There are 9 hidden switches. A switch that is on adds its own fixed numbers to the row, and there is some noise. The rows also spread widely along 15 directions, which tell nothing about the answers.
(in the rows, 128 means zero)
Some rows, each with its switches (1 for on, 0 for off) after it:
[123 163 118 129 152 150 107  65  77 187 159 151 155  77 148 115 130 133
 166 192 114 165 115 128  68 148 158 128 164  92 123 141 190 178]	0 0 0 1 1 1 1 0 0
[135 131 102 131 154 202 101 144  77 136 176  96 168 122 124 105 120 105
  86 125 120 145 125 105 156 114 158  91 145 134 135 145 156 102]	1 0 1 1 0 1 1 1 1
[153  97 111 109 146 110 124  84 133 198 126  76 119 104 172 206 112 149
 110 123 140 105 137 154 116  14 105 177 155  66  53 120 163 168]	1 1 1 1 1 1 0 0 1
[142 117 157 129 149 166 104  85 101 137 144 136 147  95 135 118 106 116
 130 152  95 137 101 141 112  90 133 132 153 110 141 152 126 154]	1 0 1 0 0 0 1 1 1
[175 132 160 113 136 149 127 106 107 123 140 111 195 149 180  96 130  60
  85 135 146 122 168 121  88 132 142  77 139  97 148 121 127 146]	0 1 0 1 1 1 0 1 1
[106 149 163 130 125 145 101 114 110 135 126 117 149  60 131 197 121 140
 101 100 143 140 108 116 116 108 106 135 141 115 118 148 134 148]	0 0 1 1 1 1 1 0 1
[130 122  97 120 148 153 139 130 124 163 133 126 137  85 100 125 110 173
  98 140  97 136 134 124 132 136 159 129 152 164 116 152 161 104]	0 0 1 0 0 0 1 0 0
[ 90 144 106 109 157 116  91  46 128 117 167 133 101 126 123 152 101 162
 164 155  90 151  65 121 126  87 222 159 118 118  98 116 127 106]	0 0 0 0 0 1 0 0 0
[149 111 178 123  91 128 100  99 113 111 113 112 151 123 128 164  88 104
 119 103 104 124 100 131 127 122 111 117 128  66 149 138 110 155]	0 0 1 0 1 0 1 1 1
[135 133 138 111 120 107 108  65 145 124 149  98 199 124 158 188  94 121
 121 136 123 121 124 139  88 128 147 111 130  70 144 123 148 166]	1 1 1 1 1 0 1 0 1
[ 99 170 144 113 114 165 139 117 132 166 129 149 188  68 160 139 154 114
  64 142 147  97 162 163  79 131  67 112 139 120 118 163 144 110]	1 0 1 1 1 1 0 1 1
[ 82 225 122 125 131 148 109 104 120 101 135 153 128  60 142 189 130 123
 113 139 152 156  97 113  86 137 129 135 113 114 111 157 149  92]	1 0 0 0 0 1 1 1 1
[170 186 104 162 124 210 177 171 127 172 160 104 180 105  74 172 104 133
 145 140 138 160 142 140 106 138  87 156 113 140 140 152 191 162]	0 0 0 1 1 1 1 1 1
[109 156 127 136 137 145 125  87 120 103 118 143 151 164 176 104 173 100
  70  90 160 150 155  83 134  86 164 110 128 108 105 147 101  64]	0 0 1 0 1 1 0 1 1
[ 57 160 123 136 126 143 156 112 189  73 165 122 215 136  74 150 145 159
 143 101 148 144 148 111 120 149 118 107  96 169 149  80  93 109]	1 0 1 0 0 1 0 0 0
[ 93 179 129 126  98 164 136 136 130 123 133 136 144 106  62 135 109 135
 147 138 107 153 133 109 132 169  84 115 114 121 131 114 125  98]	0 0 0 0 0 1 1 0 1
[ 88 143 121 130 163 155 144 159 107 132 146 106 127   7  38 175 112 164
 144 126 141 173 112 105 111 176  83 141 150 186 103  90 158 150]	0 0 0 1 1 0 0 1 0
[103 161 164 108 121 126 121  75 141 113 116 160 184  95 149 137 144 137
  88 105 133 139 117 129  84 143 162 108 122 142 114 144 130 108]	1 0 1 0 1 0 0 1 0
[169 129  99 180 173 165 147 128  93 111 142 108 123 132 106 169 126 123
 158 114 148 170  94 119 115  97 169 180 128 112 137 126 178 198]	0 0 1 1 1 1 0 1 1
[ 88 154 118 124  84 134 128  88 152 142 124 146 178 158 165 148 149 145
 125 131 119 100 125 158 101 133 120 119 103  77 124 144 142 117]	0 0 0 0 1 0 1 0 0
[128  79 114 145 112 150 149 125 123 122 110 130 114 158 110 105 129 119
 140 133 108 101 130 151 135 127  93 143 132  76 131 112 123 149]	0 0 0 1 1 0 0 1 0
[166 149  82 108 129 123 161 100 139 158 132 101 161 163 127 130 121 125
 109 126 137 146 179 124 110 107 146 118 130  96  89 107 173 107]	1 0 1 0 0 1 0 1 1
[165 116 147 119 128 142 126 123 104 169 119 116 159 100 107 131 109 155
  85  98 118 153 141 114 130 132 168 124 161 148 114 144 172 150]	0 0 1 1 1 1 0 0 1
[135 129  93 109 170 149 140 104 119 162 159  94 151 110 123 117 126 106
 112 149 137 139 165 116 119  86 112 116 148 120  82 101 141  99]	1 0 1 1 1 0 0 1 0
[155 147 152 140 168 143 145 146 133  31 104 136 128 101 118 165 129  93
  82  86 162 137  97 123  87 145 180 135 100 168 152 120 118 136]	0 0 1 0 1 1 0 1 0
[ 91 139 101 166 118 143 140 101 126 127 126 146 110 114  83 146 125 166
 181 152 103 155  97 113 130 151 128 178 124 102 131 134 145 149]	0 1 0 1 1 0 0 0 0
[138 150  93 105 167 138 164 115 161 162 123 106 110  89 105 164 117 145
  97 125 133 140 158 115 118  61 122 163 120 142  39  99 146  72]	0 1 1 1 1 1 1 0 0
[118 108 129 159 122 157 134 112 121 119 149 127 170 125  94 124 103 137
 144 146  98 138 128 128 132 163 128 127 146 115 196 151 122 171]	0 0 1 0 1 0 0 0 1
[ 66 167 126 158  91 183 130 129  97 150 118 166 142 108 102 123 168 127
 139 126 121 141 120 124 124 149  62 134 122  87 118 141 139 117]	0 0 1 1 1 1 0 1 1
[ 96  94  59  95 113  98 126  85 144 165 150  93 179 127 148 151 120 175
  73 139 117  95 171 139 120 132 149 108 169  74 120 137 167 106]	0 0 1 1 0 1 1 1 1

New rows, each followed by its switches (1 for on, 0 for off):
[126 109 148 136 170 145 103 116  96  91 142 111 163  84 143 132 129 131
  58  90 156 151 125  93 127 137 202 109 176 163 158 154 139 150]	1 0 1 1 1 1 0 0 1
[114  97 148 148 103 156 135 125 129 101 133 142 184 116 112 115 121 130
 112 132 107 104 131 151 119 170 102 112 148 118 204 158 111 172]	1 0 1 0 0 0 0 1 1
[ 80 132 165 144 105 179 137 134 130 114 122 140 165 122 109 133 149 123
 130 102 127 125 116 140 127 126  59 120 108 112 131 114 101 133]	0 0 0 0 1 0 1 1 1
[ 71 125 138 158 108 173 107 102 101 164 159 138 163  87  88 138 124 173
 156 138  92 148 101 127 141 135 110 145 152 116 154 153 138 160]	0 0 1 1 1 1 0 0 1
[ 89 102  83 151 164 157 118 123  81 113 156 113 137 110 131 114 152 129
 138 139 137 137 114 111 129 133 131 116 158 112 136 117 144 151]	1 0 1 0 0 0 0 1 0
[133 147 106 111 131 138 129 124 117 152 140 104 165 132 142 155 134 119
 109 128 129 127 131 140 110 117 129 104 119 109 102 117 166 119]	0 0 1 0 0 0 0 1 1
[127 140 126  86 120 135 128 161 124 138 121  87 149  94 139 177 123 131
  37  81 151 115 147 115 127 130 123  99 134 142  78 120 150  86]	0 1 0 0 1 1 0 1 1
[121 136 120 103 122 129 144 118 151 147 102 128 132 105 161 157 142 150
  54 109 148 101 152 148 108 110 133 139 134 121  77 138 159 106]	1 1 0 1 1 1 0 0 1
[160 161 128 141 121 187 161 143 136 153 134 130 205 148 136 134 149 118
  97 119 134 127 148 153 103 120 118 113 101 136 134 151 168 130]	0 0 1 1 0 0 1 1 1
[104 108 168 108 138 171 136 142 137 115 155 103 235  97 103 111 149 125
  91  88 148 122 156 132 105 143  91  65 132 171 133  69 119 140]	1 0 1 1 0 1 1 1 0
[128  92  97 129 106 162 117  83 118 161 163 113 136 152  89  92  85 142
 159 161  57 124 121 132 164  94 127 140 144  70 134 142 115 116]	1 0 1 0 0 1 1 1 0
[ 66 112 141 131  97 161 140 133 132 119 123 142 189 123 104 105 174 143
 100  90 128 110 142 137 124 163  90  95 124 128 127 101 113 120]	0 0 1 1 1 1 0 1 0
[ 61 181 135 165 127 171 111  92  86 123 123 186 136 113 185  78 201 101
 140 160 156 147 144  96 113 133  82 108 149  87 139 164 100 111]	1 0 0 0 0 0 0 0 0
[167 132 127 141 142 176 127 145 102 117 161  86 148 146 113 120 107  87
 135 135 129 146 131 107 144 111 120 109 127 131 150 125 113 134]	0 0 0 0 0 0 0 1 0
[ 58 159 118 127  97 105 125  98 148  82  87 172  96  94 104 172 130 144
 139 137 112 118  99 130 105 171 101 138 107  78 130 128 113  96]	0 0 1 0 0 0 1 0 0
[134 144 134 135 104 137 119  64 117 156 123 155 168 140 168 101 140 137
 108 132 119 139 150 113 114 128 162 123 154  90 138 185 136 127]	1 0 1 0 1 1 0 0 0
[123 133 143 138  97 139 104  72 113  91 143 124 169 153 132 127 104 100
 143 133 121 138 118 114 114 150 142 114 132  46 173 136 123 158]	1 0 0 1 1 1 1 1 1
[ 80 129 156 149 163 161 135 104 134 110 138 130 152  63  79 150 140 161
 144  93 145 167 115  98 124  97 108 154 140 162 108  96 109 149]	1 0 1 1 1 1 1 0 0
[120 154 133 111 141 142 128 141 116 149 143 111 196  72 111 165 137 144
 119 118 145 142 125 139  78 179 131  87 129 162 115  97 199 163]	1 0 1 1 0 0 0 0 0
[168 147 133 115 160 141 105 119  89 127 122 111 127  70 135 157 107 123
  88 106 142 162 107  99 105 126 187 124 154 137 107 144 171 138]	1 0 1 0 1 1 1 0 0
[107 158  84 113 135 129 160 111 155 161 181  84 243 108 135 179 136 150
 102 135 162 132 183 135  73 147 121  97 138 132 132 112 175 144]	0 0 1 0 1 1 0 1 1
[118 115 143 158 175 140 166 127 159  59 126 105 126  98  64 146 114 132
 129  98 167 167 154  86 140 115 106 155 144 162 143  89  89 147]	1 0 0 1 1 0 0 0 1
[127 119 110 128 111 155 137 142 109 175 143  79 197 115 129 149 133 135
  96  99 151 137 173 115 138 125  73  98 159 108 113 132 159 140]	1 0 1 0 1 0 0 1 1
[162  86 161 137 116 169 105 138 103 136 132 121 142 120 161 134 123 131
  74 109 115  87  99 162 138  98 149 138 144 134 155 187 122 163]	0 0 0 1 0 1 0 1 0
[128 112  98 132 138 164 135 160 134  76 140  97 125 155 114 147 114  99
  95 123 131  95 120 142 137 121 124 122 111 105 149 110 125 111]	0 0 0 1 0 1 1 1 1
[176  93 148 125 138 170 154 127 128 161 121 126 149 121  99  99 105 137
 108 124  95 124 137 159 129  92 118 143 143 151 122 138 137 150]	1 0 1 0 0 0 0 1 1
[132 160 103 171 133 171 157 151 119 114 138 129 160 135  97 149 139 129
 144 135 142 149 133 126 111 162 125 134 117 125 168 134 168 165]	0 0 1 1 0 1 0 0 1
[117 127 137 145 129 193 116 135 105 131 142 125 150 146 141 125 162 114
 122  98 129 116  96 143 143  71 114 129 106 123 107 132 121 127]	1 0 1 0 0 1 0 1 0
[135 126 178 153 130 179 102 122  69 172 131 134 190 128 151 107 171 144
 125  90 127 163 115 112 138 106 144 101 150 147 127 146 155 177]	0 0 1 0 0 0 0 0 1
[139 141  76 142 176 145 141 124 113 116 145 103 128 121 124 156 118 113
 121 146 136 149 123 116 113 128 164 135 132 114 119 116 180 137]	1 1 1 1 1 0 0 0 1
[ 89 105 122 128 138 146 128 112 127 125 158 124 171  91 117 150 118 156
 124 143 112 114 108 159 102 150 130 130 142 133 152 124 145 167]	0 0 0 0 1 0 0 1 1
[125 133 133  85 152 164 127 132 108 181 138 115 143  66 106 138 115 146
  99 120 112 136 114 151 102 110 126 123 135 151  56  94 177 117]	0 0 0 0 1 1 1 1 1
[ 46 173 117 113 156 123 118  95 141  84 155 137 149  65 128 168 139 133
 112 139 152 140 110 112  89 156 133 113 124 141 119 111 114  91]	0 0 0 0 1 0 0 1 0
[ 68 162 111  95 146 130 115  81 121 147 158 130 151  53 113 129 128 134
 105 164 128 145 156 107 101 137 106 104 163 117 103 115 130  84]	1 0 1 1 0 1 0 1 1
[152 137 104 139 123 166 172 158 171 138 157  84 170 154 100 180 108 119
 136 130 143 101 147 169 113 106  83 142  92 127 134 100 140 152]	0 0 0 1 1 1 0 0 0
[102 162  94 113 120 133  91  85  99 147 138 133 132 114 120 152 117 156
 135 138 100 152  86 120 120 143 188 123 129  86  99 129 196 113]	1 0 1 1 0 1 1 0 1
[103 117 115 108 111 108 127 115 155 124 133  96 150 110 111 154 100 150
  76 114 135 124 170 103 149 146 116 108 157 117 131 131 112  95]	0 0 0 1 1 0 0 0 1
[ 59 115 132 159 143 168 142 146 121  76 119 167 141  84  99 129 150 131
 126 133 119 115 101 148 101 184  97 124 128 128 175 121 123 156]	0 0 1 0 1 0 1 0 1
[120 113 106 167 113 155 127 105 112 143 168 111 183  93 121 161 106 159
 139 159 114 130 135 131 116 142 107 148 173  88 205 192 139 199]	0 0 1 0 0 1 1 1 1
[124 179 130 164 147 158 165 100 148 106 117 163 196 163 144 138 186 140
 153 104 166 164 118 134  70 139 182 134  84 141 122 107 180 166]	0 0 0 1 1 0 1 0 0
[162 126 134 142 123 140 137  97 143 134 156 109 194 151 112 142 107 155
 144 121 113 149 129 125 119 122 180 134 127 140 167 137 136 174]	0 0 1 0 0 1 0 0 0
[112 126  85 147 168 152 123 117 102 154 172  85 153  93 114 190 128 171
 130 112 141 160 105 112 126  93 164 159 148 131 104 125 187 164]	0 0 1 1 1 1 0 1 1
[114 157  95 109 139 138 133 100 119 161 150 130 179  96 161 133 152 135
  98 151 144 120 152 145  79 134 138 107 146 118 111 143 169 123]	1 0 1 0 0 1 0 1 0
[109  67 174 131 153 146  90 100 103 102 154  83 149 108 100 129 107 135
 141  88 121 154 115  89 168  71 117 119 170 121 134  87  78 169]	1 0 1 0 0 1 1 0 1
[135 174 193 151 144 162 113  78 108 110 157 137 213  99 160 117 149  94
 128 125 165 172 142  92  89 111 126 102 143 137 168 157  92 164]	1 0 1 0 0 1 0 1 0
[152 136 139 129 129 172 166 162 166  95 130 118 145 116  73 134  81  69
 126 166 103  98 142 155 106 153  54 115  94 120 173 104  96 121]	0 1 1 1 1 0 1 0 0
[165 133 100 136 137 215 145 161 105 164 171 102 193 149 147  97 131  86
  86 155 120 107 157 147 119 122 121 100 127 124 145 150 165 127]	0 1 0 1 1 1 1 1 1
[116 152 130 166 147 208 127 134  97 105 154 141 149 141 102 118 144 105
 166 128 110 154  82 126 127 103 130 138  96 123 143 119 132 140]	0 0 1 0 0 1 1 1 1
[115 146 176 117 101 174 111 128 119 148  98 157 122 126 121 117 137 106
 109 109  98 116 106 144 140  89  79 115 103 106  87 121 112  85]	0 0 1 1 0 0 1 0 1
[ 75 112 136 141 191 157  93  84  87 126 156 151 127  62 163 115 154 116
 139 179 123 122  96 135  97  96 124 128 166 117 143 136 115 156]	0 0 1 1 0 0 1 0 0
[160  95 121 109 125 150 123 147 144 175 164  41 184  90  85 197  75 182
  97  94 114 126 133 125 158  91 129 133 144 158 107 127 160 150]	1 1 1 1 0 1 1 0 0
[127  92 185 134  93 133 140 106 151 126  95 141 166 129 110 130 133 154
 101  81 121 113 145 140 129 118 105 134 139 116 142 129 104 161]	0 0 1 1 1 1 0 0 1
[138  87  80 126 154 130 122 107  92 152 145 104 114  92 108 125  92 133
 143 172 101 132 128 126 114 146 142 133 180  82 141 122 163 168]	0 0 1 0 1 1 1 0 0
[130 160 162 121 136 127 103 121 124  77 127 118 166  83 120 187  98 110
  89 107 138 149 102 109 101 168 160  98 124 132 163 133 139 135]	0 0 1 1 1 0 1 0 1
[101 132 138 132 151 134 100  85 129  76 167 105 167 111 127 159 100 133
 135 117 137 154 101 107 115 126 179 117 135 115 158 113 122 161]	1 0 0 0 1 1 1 0 1
[112 123 125 118 184 168 130 113 119 124 170 109 171 128 145  98 143 111
 107 128 148 132 143 129 113  92 155 104 139 156 111  87 133 128]	1 0 0 0 1 1 0 0 1
[139  60 101 119 157 105 154 110 151 107 129  92 149 158 133 133 127 130
 121 119 139  95 157 148 106 104 139 119 140  96 127  68 128 164]	0 0 1 0 0 1 1 0 0
[ 66 148  97 107 108 137 109 103 118 171 184 108 196  79 128 155 117 172
 113 168 102 123 136 129 112 171 121 100 156 115 138 147 156 121]	0 1 0 0 0 1 0 1 1
[ 92 123 115 149 158 153 102 100  98  84 151 152 139 104 133 100 123 115
 117 167 103 138 114 107 121 163 165 106 160 116 193 159 114 127]	0 0 1 0 0 0 1 0 1
[115 120 143 135  88 157 125 110 105 132  96 171 150 149 140  71 141 107
 113 142 101 112 141 143 115 183 114  94 140  71 157 145 141 130]	0 0 0 1 1 0 1 0 1
[106 101 146 119 133 150 134 128 149  71 129 112 200 157 145 116 158 115
  59  64 156 106 151 125 128 113 140  80 121 139 132  98 103 109]	1 0 1 0 0 1 1 1 1
[ 94 116 116 110 118 113 130  76 133 130 135 113 181 116 106 116 127 156
  92 104 132 150 170  92 130 146 146 105 165 108 114 108 135 110]	1 0 1 1 1 1 0 1 1
[ 83 190 132 149 138 144 149 130 136  75 119 143 182  85 114 169 164 130
 105 101 179 164 137  92  87 181 131 115 115 145 139 113 151 131]	1 1 1 1 1 1 0 0 1
[149 124 120 145 120 150 133 148 114 127 132 108 164 115 136 170 109 119
 114 138 135 111 124 152  99 170 119 120 138  94 178 151 176 189]	0 0 0 1 1 0 1 0 1
[134 124 188 173 103 157 117 107 128  83 109 153 147 119 129 149 129 125
 120  91 132 127  97 127 131 120 130 158 129 115 185 181  91 178]	1 0 1 1 1 1 0 0 0
[130 148 149 136 130 157 124 110 127 121 147 119 161 107 116 166 110 127
 113 113 126 145 108 124 121 103 136 141 123 131 138 149 117 132]	0 0 1 0 1 1 0 1 1
[161  82 116 138 162 145 153 159 118 125 128  89 143  94 102 168 108 147
 131 120 132 121 110 151  99 153 142 141 139 142 131  90 188 210]	0 1 0 1 1 0 1 0 0
